The rows come from 4 hidden closed curves, with some noise, and rows from the same curve form a group. Each curve winds through 6 dimensions. The rows are also pushed far along 3 directions, which tell nothing about the answers.
Known rows, each followed by its group:
[ 10 -37  -3 -37 -16  23 -10   2 -25  30  64  26 -10  -9 -31] : (1)
[-24  31  20  27   5  -4  -4  -8   3 -51 -47  -3 -19  18  12] : (0)
[ 13 -17 -13   5   0  -2  10  17   0  42  16  -6  23 -16   7] : (3)
[-15   3  10  16   7  -5 -15  -2 -12 -16  -5   9 -20  10 -17] : (2)
[ 18  23  15  19 -16  -3  23  21  55 -33 -58 -22  23   4  40] : (3)
[ 14  14   9  13 -22   3  15  11  36 -42 -52  -8  23  13  42] : (1)
[ 19 -14  -9 -11 -44  12   6   5   0   8  19  16  26 -13 -12] : (2)
[ -2 -16 -22 -18 -25   0  -8 -19 -29 -24  16  11  -2   5 -26] : (0)
[ 17 -18 -14 -37  36 -14  12  12 -10  64  49   0  17   7 -40] : (0)
[ 10  -1   3  -2 -48  11 -11 -13 -10 -43  -9   9   7 -35  21] : (3)
[-20  -3 -10 -25   8  12  -9 -36 -15   5  28  18 -30  27 -30] : (0)
[ 11   1 -25 -20  25  -1  18  12  35  86  26 -23  33 -21  -1] : (0)
[-20  32  17   3  71 -15   5  -1  20  26 -17 -13  -5   5 -16] : (3)
[ 19  -3  14  20 -35  -6  -7   1   4 -26  -8  11  -5   5   5] : (1)
[-16   7 -15 -10  65 -19  24   5  -7  34  -5 -21  13  16 -14] : (0)
[ 34 -18 -13 -14 -28 -15 -26  22  12  49  51 -10  15 -45 -22] : (0)
[  9  -6 -18 -11   9   0  -1  23  21  62  26 -26  24 -49   7] : (1)
[-11 -22 -10  -7 -20   9 -25 -19 -21 -27  20  17 -33  16 -20] : (1)
[ 48 -13 -14   3 -70 -24 -36  20  25   2  24  -6  22 -36  -9] : (0)
[ 22  11  13  11   4 -18 -10  26  40  30   2 -10  17 -23 -12] : (3)
[ -6  26   4   2  54 -15  30   8   6  29 -24 -34  15 -11  31] : (2)
[-33  20   1   2  63 -13 -12 -16  -1   5 -12  -5 -21  21 -15] : (2)
[ 12   1   3  39 -26  -4  19  24  26 -26 -47 -15  19  -3  32] : (0)
[  5   9   4  38  -2 -11  13   9  24 -21 -47 -10  11  15  32] : (3)
[-13  17  -3  19  43  -9  31  16  15  34 -26 -23  19   7   9] : (2)
[ 13 -11 -15  19 -37  -1 -18  13  26   1  -2 -18   5 -34  24] : (1)
[ 23 -10 -13 -11 -19   5  15  20  16  48  23   1  42 -21 -10] : (2)
[ 25  -2  -9   4  -3 -16 -23  11  44  39  12  -4  21 -12   2] : (2)
[-17  16  21  34   7  -5 -22 -20  -1 -48 -36   3 -38  15  33] : (2)
[ -2 -16  11 -16 -36  24   3  -8 -23 -42  13  31 -21  26 -23] : (3)
[ 33  -2  15  19 -18 -13   5   1  19  -9 -13  -2  -2   0  28] : (1)
[-47   7  -9  -1  65  23  36 -19  -5  28 -16  -8 -15  28  12] : (1)
[-25  15  -7 -12  47   7  25 -16   2  18 -11 -11  -4  18   3] : (0)
[ 27  17  22  44  -8 -25   7  23  40 -17 -46 -14  14   7  33] : (1)
[  2 -16 -11 -27 -32  22   7   0  -2  -3  24   7  -5   5 -22] : (3)
[-10  -6 -14  11 -20   7 -16  -5   4 -15  -5 -11 -11 -19  13] : (1)
[ 24  -9  -4  12 -49   3 -24  -4  18   2  10   2   4 -31  33] : (2)
[-10  -1 -24 -15  21 -11 -11  -5  -7  42  32 -10   1  -9 -32] : (0)
[  3  -2   9  -1 -11  -2 -11 -21 -35 -45  -6  16  -8  -5  13] : (3)
[ 16   0  11 -17  -8   6  -2   2  -4  14  16   8  19 -37   1] : (3)
[-25  21  -3   9  57  -6   4 -17  23  15 -25  -7  -5  31  11] : (2)
[-26  21   8  23  73  -6  33  -8   4  41 -23 -21 -12   6  19] : (1)
[ 42   4   5  20 -46  -8 -12  17  44   4 -14 -17  27 -44  58] : (2)
[-12  16  30  29   3   5   9   2  -7 -49 -45   5  -9   3  27] : (3)

New rows, each followed by its group:
[-13 -14 -12 -18  17  21   5   7  -8  55  36  -7   2 -33  -6] : (1)
[ -5 -21 -32 -33 -15  15 -18  -5 -13  38  52   0   6 -36 -25] : (1)
[ 30  -9 -16 -24 -16   2   2  14  17  66  38 -14  40 -56  13] : (2)
[-10  13  14  18  54  -8  27 -12  12  -5 -38 -10 -20  39  30] : (1)
[ 13  21   5  21  61 -36  22  20  35  43 -28 -30  18  25  20] : (2)
[  0 -43  -2 -22 -23  27   8  -6 -45   0  46  30 -20   3 -36] : (0)
[ 12   3  19  14 -33  -2 -30 -12  -1 -41  -7  10 -21 -14  28] : (2)
[ 31   6  10   6   5 -25   0  17  34   7  -8  -9   9  17   5] : (0)
[-21  -4  -8   8   9   8   3  -9 -11  16   8   6 -11   6 -15] : (1)
[ -9  -8  -8 -20  34 -11 -17 -17 -23  28  38  12 -20  19 -41] : (2)
[-22   0  -6 -14  10  15   7 -23 -32  23  25  11  -8 -12 -22] : (1)
[  6  11  16   6 -48   1 -12 -13 -13 -74 -24  21  -3  11  -2] : (1)
[-36  24   7  -5  86 -19   9  -7 -24  13 -11 -17 -19  16 -16] : (2)
[ 27  -5  -8  -7   9 -25   9  25   9  23   6 -16  29  -9  -7] : (0)
[  3  -6  17  -4 -36  19  -1  -4  -7 -64 -18  24 -10  24  10] : (1)
[ 33   9  13  11  16 -27  17  25  40   5 -27 -19  21  17  21] : (0)
[  8   7  24  23   1 -13   1  13   7 -46 -36 -14 -17  -2  25] : (0)
[-18  24  -5  11  28  -1  20   7  15  14 -28 -22  18  -6  14] : (0)
[-24  11   2 -15   1  14 -12 -25 -18 -11  12  12 -25   6 -19] : (0)
[ -1  -7   8 -21   9   7   5   7 -27  17  30  13   1  -5 -30] : (0)
[-15  13  15  21  36 -11 -14  -8   1   2 -12  -5 -28   8  18] : (2)
[  9   1  -7  -6 -46   7 -10 -13  -3 -34  -6   0   9 -28  15] : (2)
[-19  -6   5  15  -4  24  10  -2  -1 -15 -15   3 -16   1  21] : (1)
[-23  14   7 -20  35   2  -9 -14  -7   6  12   0 -22  -3 -35] : (3)
[-35  -5 -11  -3  12  21  -9 -37 -29   4  17  16 -32   8  -7] : (2)
[-34   8  18 -16  48  17  13 -11 -27 -20  -9  11 -25  32  -8] : (1)
[ 16   1   0  27 -29  -6 -21  20  37   9  -8  -5  16 -24  10] : (2)
[  0  15  -9  21 -22  -6  -2  13  27 -16 -33 -16  23 -11  16] : (1)
[-16  -5 -10   1   4  13 -13  -7   2  26  18   9  -2 -10 -16] : (2)
[-27  -8 -13 -12  26  30  24  -4  -3  39  11   1   2   2   0] : (1)
[  8  28   5  19  42 -34  21  25  24  17 -39 -44  23 -12  29] : (2)
[-13  10 -10 -10  66 -24   9   2  -9  49  12 -21   1   5 -20] : (2)
[ 25 -28  -4   8 -36   5 -10  20  21  35  34   1  -3 -21  -7] : (0)
[ -7 -19  11 -25 -12  23  -8 -11 -32 -25  25  29 -24  12 -18] : (1)
[ 13  -9 -12 -17  -5 -17 -22   3  -6  26  38   0   1 -11 -34] : (0)
[-47  10   3  13  57   5  12 -20 -23  -1 -15   6 -34  43 -16] : (1)
[-29  12  22  -7  66  -2   3 -17 -22  -4  -3  20 -29  51 -26] : (2)
[  9  16   6  12   8 -23 -17  14  23  -3 -17 -18  10 -19   7] : (2)
[-13 -11  -9 -34  34   3  -2 -32 -48  22  39  21  -7   3 -27] : (3)
[-10   9  -6   7 -35  10  -5 -11  -2 -34 -18   1   2  -9   6] : (0)
[ 23 -13 -14 -24   4 -13 -10   6  16  58  48   2   9   2 -32] : (0)
[  2 -10   8 -10  17   2   5 -16 -22  27  31  15 -18   6 -19] : (1)
[-24  18   6 -14  68  -8  25 -10 -33  18  -3 -16 -11   5   1] : (2)
[-11  -5 -10  20  34   3  22  16  24  54  -2 -21   0  -1   4] : (0)
[ 38  12  26   8 -13 -11  10  30  40  -4 -22  -6  31  -9  20] : (3)
[-53  10   0   7  55  13  20 -35 -34 -24 -27  11 -33  50  -9] : (3)
[-13  -2   6 -33  26  13  13  -5 -33  16  28  11  -3  -1 -27] : (0)
[ 19  -5  -6  27 -44  -9  -2   6   8 -15 -13  -8   7 -13  20] : (2)
[-10  -9  15  22 -32  13 -16 -16  -7 -57 -12  11 -50  10   7] : (0)
[-27   2 -27   2  50   0   7   7  13  61   8 -26   6  -8  -5] : (1)
[  7   0   9  -5   6  -4 -12  -3   3  16  19  16   0  -2 -29] : (3)
[ 47 -19  -1  16 -55  -4  -3   4  24  11  12  -1   8 -29  28] : (1)
[ -2  13   5  25   0  -3  12   1  11   8 -19 -11   5 -15  17] : (1)
[ 18  12   3  19   6 -29 -11  26  33  19 -10 -30  10 -23  12] : (0)
[ -4  19 -10  15  31 -14  -4   2  41  24 -24 -21  17  -2  17] : (2)
[ 11   1  -1  -9 -35   7   0 -12 -14 -24   0   0   5 -25  22] : (2)
[ -8  26  -5  18  58 -22  -3  12  47  38 -27 -28  16   1  14] : (2)
[ -3   7  -3  -1  40 -20  18   7  -7   0 -18 -15   9  17  -5] : (0)
